Every row belongs to one group in each of 4 separate groupings. Each group adds its own fixed numbers to the row, and there is some noise. The rows also spread widely along 15 directions, which tell nothing about the answers.
In the rows, 128 means zero.
Some rows, each with its group in each grouping after it:
[151 108 125 161 107 133 108 145 103 130 132 110 139 161  79 160  86  68
 134 124 126 144 173 117 123  81 173] | (4) vof Fipel k497
[114 143 140  89 168 120 180 139 154  99  82 138 130 142 144  73 183 165
  84  84  77 163  96 154 172 135  87] | (3) Zulo Fipel k497
[125 124 164 177 156 120  99 119 137  96 193 133 130 126  79 113 118 119
 181 132  81 143 185 113 141 103 125] | (3) Vot guvel k725
[ 85 127 116 124  92 110 110  59 127  78 159 192 107 113 106 177 121 113
 127 126  94 125 135 126 123  97  91] | (1) Vot seso k725
[133 131 135 148 134 128 104 147  93 101 143 136 141  87  68 132 115  89
 106 126 104 125 155 130 109  88 138] | (0) vof Zat k384
[ 98 106 153 136 103 107 168 122 180 128 142 142 121 209 183 131 134 161
 153  94 165 134 152 144 145  87 121] | (2) Zulo guvel k384
[160 220 168 184  91 128 109 174 127 134 136 114 195 118 134 135 142 127
  62 142 155 116 157 124 138 101 129] | (4) Vot seso k497
[164 123 163 198 114 127  76 134  95 138  94 167 165 107 124 107 189 124
  93  72 176 126 153 159  92 134 162] | (0) vof Zat k384
[158 161 142 115 110 155 146 190 161  81 139 123 140 157 136  82 134 145
  73 127  80  90 140 168 109 100 107] | (2) Zulo Fipel k725
[135 191 131 158  94 175 115 138 146 177 100 106 144 169 116 116 101 105
  84 164  67 183 122 103 105 164 112] | (1) Vot seso k497
[207 112 117 165 131 107 117 138 111 110 113 160 146  91 144  97 133 101
 129 122 144  66 113 145  93 130 144] | (3) Vot Fipel k497
[106 181 182 116  73 153 116 169 162 113 125 122 126 132 158 158 170 147
  66  52 153 166 140 129  92 145  83] | (2) Vot guvel k384
[136 141 122 132  88 109 148 120 148 112 149 121 132 165 130 175 105 136
 147 133 129 152 174 104 178  96 134] | (1) vof seso k384
[148 125 125 164 120 143 106  93 177 122 129 142 135 169 143  91 148 135
 115 122  87 159 112 147 110 159 100] | (4) Zulo Fipel k497
[ 96 136 126 126 137 117 123 154  96  97  63 186 146  73  93 107 163 111
  87 124  66 108 102 124 151 106  96] | (0) Zulo Fipel k384
[189 117 134 113 182 161 130 123 164 132 152  82 110 111 125  85 118 124
  98  90 114 182 128 134  61 212 126] | (2) Zulo seso k725
[162 150 135 130 116 134 145 154 121 132 154 116 127 112 131 150  83 102
  85 151 146  93 152 113  97  94 148] | (2) Vot Fipel k497
[155  83 111 117  75 112  89 112 148 124 106 116 123 138 148 172  96  79
 131  73 175 161 100 118  91 152 126] | (2) Vot Fipel k725
[122 116 122 110 148 145 132  80 112 111 187 123  87 128 115 129  96 128
 115 144 133 100 203 157 101  96 195] | (1) Zulo guvel k497
[102 121  84 116 115 125 108  97  92 128  86 147 118 115 105 136 100  98
 129 152  93 128 126 121 132 127 160] | (3) Zulo guvel k384
[134 141 162 141 144 132  97 110 109 131 158 125 126 100 120 134 135 145
 102 121 162 110 201 125 140 112 189] | (3) Vot Fipel k725
[137 151 159 187 137 142 100 163 144 140 150 121 163 111  82 126 115  91
  81 171  66 159 120  71 142 101  88] | (2) Vot Fipel k497
[ 77  83 140 101 142  98 137 167 149 124  99 110 120 127 160 117 110 142
 174 130 126 105 149  90 220  97 142] | (3) Zulo guvel k725
[116 135 123 119  99 128  62 103 135 125 123  99 132 120 113 177 113 104
 101 121 119 194 136  94 168 138 141] | (3) Vot Fipel k497
[133 137 139 134 158 124 154  98 150 144 153  86 148 176 134  92 105 124
 103 125 150 178 131 164 116 109 154] | (2) Zulo guvel k497
[150 169 111 125 136 125 114 103 122 110 142 120 145  92 125 106 105 124
 103 153 127 108 128 150 108 132 145] | (3) Zulo Fipel k384
[ 57 105 110  71  97  83 119 154 143 107  44 137 126  86 161 124 104 121
 163 126 104  99  92 100 200 123 105] | (2) Vot Fipel k725
[ 98  97 116 143 132 108 110 129 125 148 110 117 133 106  91 151  67  69
 166 157  98 143 124  63 159 117 124] | (4) Vot seso k725
[ 78 107 161 193 120  89 125 122 147 147  97 188 139 111 139 135 126  86
 195 107 124 130  86  79 120 124  49] | (4) Vot Fipel k497
[ 97 144 143 116 202 137 133  90 109 144 146 129 106  37 121  98 115 142
  93 172 107 102 151 109 132 135 157] | (3) vof Fipel k497
[200 143 130 178 114 134 149 144 153 124 120 176 146 174 165  96 178 163
  87 137  94 103 143 141 132 129 118] | (0) Zulo seso k497
[ 83 148 156 133 141 139 118 157 149 161  78 115 146  89 161  80 127 114
  94 123 138 115  82 123 106 151  96] | (4) Zulo Fipel k497
[104  86 125 132 111  88  77 146 127  78  97 158 130  64 144 109 136 132
 207 105 131  80 146 127 170 132 125] | (1) Zulo Zat k384
[ 85 178 146 146 164 122 114 104 135 151 127  99 151  88 111  94  94 115
 150 162  97 173 119  95 136 159 108] | (3) Zulo guvel k725

New rows. What belongs after each?
[117 141 151 160 149 122 102 125 114 100 147 180 141  69 122  92 161 143
  84 146 103  68 149 151 133  96 135] | (2) Vot seso k497
[ 63 119 181 161 153 168 102 175 135 156 104 168  96 100 124  90 154 141
 119 144  54  90 157  82 137 129 108] | (3) Vot Fipel k497
[ 91 138 121 143 140  94 133  94  73 127 108 185 127  73 110 136 112 106
 166 123 144  91 139 128 107 117 141] | (3) Zulo seso k384
[ 50 117 121  81 133 110 119 121 111  97  94 168 110  44 145 117 130 143
 111 143 124  52 131 129 167  97 131] | (1) Zulo Fipel k384
[143 114 138 133 171 139 182 158 108 139  98 168 101 118 141  76 139 126
 120 109 107  78 125 143  72 136 123] | (3) Zulo Zat k497
[179 100 133 181 160 131  81 105  96  88 133 196 121  69  91 109 189 125
 112 111  75 111 154 132 118 145 136] | (3) vof Fipel k497
[115  96 126 138 105 118 123  92 142 148 134 146 103 153 155 168 112 114
 122 117 146 138 125 106 118 115 129] | (3) Vot Zat k497
[ 54 132 146 103  93 118  77 141 164  87 132 112 138 112 109 137  97  99
 133 112  94 154 109 123 145 101  79] | (2) Vot Fipel k725
[121 170 153 121 125 104 162 133 119 100 113 154 150 105 111 147 152 128
  82 108 117 144 126 111 164  91  90] | (1) Vot Fipel k725
[ 82 180 181 140 130 123 145 129 123 164 148 108 136 120 107 170  83  97
 127 117 159 169 149  76 112 106 109] | (3) Vot Fipel k725
[121 112 117 110 158  90 190 106 137 129 108 159 124  94 166 121 126 138
 104 148 128 102  92 104 150 115 105] | (2) Zulo guvel k725
[115 140 140 138 112 114 133 134 148  96 132 139 153 159 132 110 157 167
  96 129 105 132 156 158 185  74 134] | (2) vof Zat k384
[115 168 140  91 202 148 121 161 103 120 124  76 143  69  78  65 114 133
  70 171  67 128 173 133 177 115 179] | (0) Zulo Fipel k497
[124 113 114 106 111 111  93 103 149  98 129 127 123  97 152 162 142 157
  98 137 125 129 148 102 204 118 147] | (3) vof Fipel k384
[158 102 149 119 115 140 140 173 206 112 130 103 114 133 194 109 137 135
 117  84 138 120 104 124 107 158  77] | (4) vof Fipel k497
[120 140 116 122  68 108  65 119 170  67 155 128 146 128 159 153 142 152
  87 150 103 117 129 135 201  86 113] | (3) Vot Zat k497
[178 161 122 126 100 149  63 189 124 119  74  73 182 128 112 100 148 132
  50 128 101 163 146 137 177 148 174] | (2) Zulo Zat k725
[120 124 137 120 127 107 135 158 101  95 136 109 139 136 103 116  90 114
 178 111 148  84 206 167 147  71 192] | (4) vof seso k725
[186  76 122 180 105 159 104 125 143 166 136 129 109 169 121 165  99  79
 123 129 123 159 141  71  88 146 132] | (1) Zulo Fipel k497
[140 107 120 130 147 133 137 196 139 129 120  99 123 116 117 102  77 118
 162 189  59  97 165  70 178 117 145] | (2) Zulo guvel k725
[180 170 104 125 136 109 126 106  93 111 137 113 151 120 106  92  81 128
 151 178 119  86 198 163 142 108 221] | (0) Vot Fipel k725
[ 42 123 174 116 154 116 128 129 114 148  82 131 117 103 134  81 134 145
 179  78 159 131 164 147 137 136 153] | (1) Vot Zat k384
[ 98 103 122 112 140 106 119 102 108 136  97 155 117  73 131 152 133 113
  86 117 134 133 116 105 150 127 140] | (2) Vot seso k497
[147  53 135 120 135 152  56 185 111 109  60 121 132 108 103  74 166 100
  80  56 113 125 130 166 123 148 175] | (2) Vot seso k725
[120  54 148 151 167  90 156  81 169 121 145 187  92  90 149 159 163 144
 148  94 114 165 110  58 151 147  57] | (2) vof Zat k725
[122 156 158 180 169 122 133  81 114 156 121 174 134 104 116 117 168 154
 129 120 120 160 156 100 135 156 124] | (3) Zulo Fipel k384
[125 167 177 129 164 115 152 180 114 152  84 129 143  28 148 102 139 130
 117 100 166 104 123  93 108 164 109] | (2) Vot Fipel k384
[ 67 115 164 113 115 165  97 161 156 170  66  99 129 153 162 102 154 132
  57  84 142 167 114 131 142 145 130] | (1) Zulo seso k497
[ 58  83 125 103 161 149 119 143 118 177  87  97 102  97 112 120  70  72
 101 147 100 139  98  87 124 125 140] | (3) vof seso k497
[ 85 161 157 110 126 119 146 140 102 135  72 141 149 127 138  83 133 108
  91  83 163 110 110 192  88  96 142] | (0) Vot Fipel k497
[ 84 160 143 105 158 133 144 153 115 128 128 109 120 101  95 114  87 110
 120 156  78 123 147 107 147  98 130] | (3) Vot Fipel k497
[ 99 163 130  99 149 153  95  85 147 112 194  78 119 104 109 131  98 129
  52 175  90 161 147 126 143 109 147] | (3) Vot guvel k497
[186  74 143 138  89 141  78 159 156 103 134 129 105 144 148 189 181 144
  87  77 130 151 177  76 177 139 142] | (3) Vot guvel k725
[138 187 149 204 114 123 125 105 125 134 164 162 171 130 113 133 131 124
 113 150 134 120 151 131 102 103 112] | (4) Zulo seso k384
[125 179 132 161 133 101 150  61 156 117 193 163 112  88 148 148  88 130
 192 165 106 121 129  93  88 151  66] | (3) vof Fipel k497
[191 134 128 179 149  95 130 127  56 162 102 126 163 104  87 147 101  81
 165 111 185 137 175 105 122 129 208] | (3) Vot seso k384
[115 127 145 147 160 146 118 128 108 102 114 178 116 117 100  76 180 157
 103 131  50 100 173 153 154 108 151] | (3) vof Fipel k497
[154 159 143 161 125 143 121 102 161 126 140 129 121 146 131 101 137 136
 158 120  78 181 146 119 106 187 100] | (1) Vot guvel k497
[144 170 152 171 146 112 125 110 127 119 148 137 179 108 135  89 153 138
  63 144 138 123 114 162 133  88 126] | (3) vof Zat k497
[128 121 147 153 168 129  83 110 105 131 157 117 127  62  76 119 100  96
 148 116 130 148 165 117  92 153 160] | (2) Vot seso k384
[156 176 108  93  79 101 110 175 138  99  79  68 178 114 151 118  91 113
 134 131 139 126 115 136 173 131 141] | (3) vof Fipel k725
[131  85 155 159 137 101 113 119 132 145  73 157 128  89 162 118 162 123
 169  71 166 142 121 101 139 173 117] | (1) vof Fipel k497
[122 131 130 115 121 143 125 147  98 174  86 117 107  96 128 143  92 102
 110 127 141 125 149  91  93 157 162] | (2) Vot Zat k725
[159 130 144 155 152 118 125 146 136  97 121 170 151 103 150  48 173 153
  95 132 102  61 131 179 133 110 133] | (0) Vot seso k497
[133 131 136 100 111 127 126 115 163 123 123 101 128 149 156 142 127 117
  76  84 153 174 100 137 121 131 115] | (3) Vot Fipel k497
[173 144 132 115 151 150 109 143 128 127 104  91 123 123 136  83 149 150
 105 116 102 149 172 140 148 176 188] | (3) Vot guvel k497
[170  55 126 162 163 121  91 120 153 126 126 152 111  92 159  77 143 147
 158 141 118  70 145 113 149 151 161] | (3) Vot Fipel k384
[101  72 131 116 130 121 108 120 146 117 117 148 112 108 147 161 160 138
  53 131 111 125 121  88 207  85 128] | (3) vof Fipel k497
[137 119 119 133 124 152  82  98 147  96 167 119 131 129 100 106 115 111
  74 140  98 136 132 164 107 109 140] | (1) Vot seso k384
[145 132 147 153 144 108 132 120 150 114 106 161 149 122 158  78 181 174
 130 102 127 124 136 151 152 146 122] | (2) Zulo Fipel k384
[167 107 108 104  90 133 120 133 172 122 129  88 103 151 170 139  76 107
 175  94 147 151 128 120  72 192 124] | (2) Zulo guvel k725
[210  56 121 175 145  96 128 154 154 112 122 143 142 127 161 103 142 120
 155 118 130 100 117 111 159 128 129] | (3) vof seso k497
[105 136 127 115 135 110 119 144  96 110  83 159 139  76 152  93 156 147
  98 142 125  58 149 151 167 103 167] | (0) Zulo guvel k497
[ 98 115 157 127 148 116 129 108 127 169  69 133 116 123 158 110 163 162
 160  62 174 156 172 127 150 183 172] | (4) Vot seso k384
[104 102 171 188 183 142  90 111 106 142 148 172 112 100 118  65 157 144
 155 118 119  89 186 149  98 130 166] | (3) Zulo Zat k497
[139  86 142 129 175 141 113 161 139 120 123 125 117  97 135  72 153 151
  93 126  96 103 153 134 150 131 153] | (2) Zulo Zat k497
[ 99 143 148 152 110 109 118 121 147  97 198 138 113 104 101 175  63  77
 213 110 117 145 130  87  64 126  46] | (3) Zulo Zat k725
[ 93 173 142 143  93 141  93 125 117 104 104 175 127  83 117 133 152 124
 115 107  89 117 138 132  93 157  90] | (4) vof seso k725
[171  79 164 159 156 153 150 165 140 140 130 152 114  96 159 114 178 141
  45 111 150  86 135 104 113 113 127] | (1) vof guvel k384
[100 137 119 120 101 109 112 165 119 101  91 132 139 115 112 111 101 102
 171 138  87 105 141 127 152 108 133] | (0) Vot guvel k384
[ 95 167 147 124 157  94 188 143  99 143  99 148 134  73 127 134 117 120
 137 136 130 111 126  86 147 110 110] | (3) Vot guvel k384
[113 138 132 154 191  97 114  95 109 104 125 155 150  66  99  72 146 130
 145 138  82 137 120 138 152 136 116] | (3) Zulo Zat k497
[126 119 162 157 145 137 106 204 130 136  96 139 132  48 154  60 118 111
 142 150 119  29 125 110 109 132 117] | (1) Vot Fipel k497
[120 118 170 180 137 113 121 162 161 131 146 135 149 105 135 101 107 108
 171 123 125 116 120 102 108 126  80] | (2) vof seso k725
[103  89 127  98  93 119  59  98 144  94 138 118 116 108 128 156 107  95
 123  82 157 141 131 142 113 121 139] | (0) Vot Fipel k725
[126 143 169 193  84 140  65 185 170 114 146 124 154 134 133 112 123 123
 186 114 121 123 160 110 122 141  88] | (1) Zulo seso k384
[101 135 150 154  95  67  87 135 139  95 121 138 169  76 142 150 126 120
 188  89 176 135 129 116 164 121 102] | (2) vof seso k384
[123 105 154 132 102 131 123 167 170 180  97  86 108 157 174 139  82 108
 188  90 164 159 139  81 107 175 127] | (2) Vot Fipel k497
[135  97 144 137 189 115 185 141 146 128 111 172 114  71 153  71 143 131
 118 129 111  64  92 116 107 130  87] | (4) Vot Fipel k384
[106 180 168 154 152 148  71 155 122 156 113  82 172  84 126  74 137 140
  88 141 144 125 170 138 150 146 176] | (4) Zulo seso k497
[129 119 101 133 111 122 123 139 152 161  71 106 164 138 152 105 103 119
  69 192  91 137  76  99 181 115 130] | (2) vof Zat k725
[ 56 116 154 113 202 119 132 108 135 158 117 119 123  64 119 110 126 131
  94 135 107 169 116  85 172 139 116] | (2) Zulo seso k497
[232 136 129 186 122 122 148 123 165 121 154 156 142 167 139 140 163 141
  99 133  87 161 142  96 143 146 102] | (0) Vot seso k497
[100 156 145  97 135 105 141 172 100  96  92 145 114  57 120 137 140 126
 150 102  99 114 162  99 157 136 117] | (0) Vot guvel k497
[105 176 133  73 137 162 158 116 144 167  98  74 109 135 160 110 110 162
  71 143 124 162 159 126 148 159 169] | (1) vof Fipel k497
[151 110 137 161  92 141 116 213 145 109  85 171 142 140 127 119 158  99
  74 121  58 101  95 108 132 103  72] | (0) Vot seso k497
[115 170 119  52 101 120 148 189 134 121  76  64 143  90 158 130  82 101
  85 118 153 122  97 126 130 128 128] | (0) Vot guvel k384
[ 90 127 160 122 139 115 106 101 153  87 147 150 116  74 124 159 183 148
  83 102  94 182 130  84 190 130  72] | (1) Vot guvel k497
[ 53 168 158 145 143 135 102  95 145 148 112 134 155 123 119 102 154 152
  59 165  85 159 131 121 194 100 125] | (4) Vot Fipel k497
[109 152 125 114 126 117 100 165  91 108  87 115 141  63 106 122 115 103
 129 135 104 105 157 115 162 125 159] | (4) Vot guvel k497
[153 151 114 113 102 135 160 161 151 120 127 116 128 164 114 162  98 123
  87 169  61 146 146  77 174  97 113] | (2) Vot Fipel k725
[149 213 136 116 144 107 153 135 113 101 170  93 160  98 117 115  93 134
 112 159 130 107 170 148 147  94 159] | (3) Vot seso k497
[134 138 160 158 101 142  98 146 164 130 118 127 163 173 144  98 165 152
  63 113 131 142 136 156 148  99 136] | (2) Vot Fipel k384
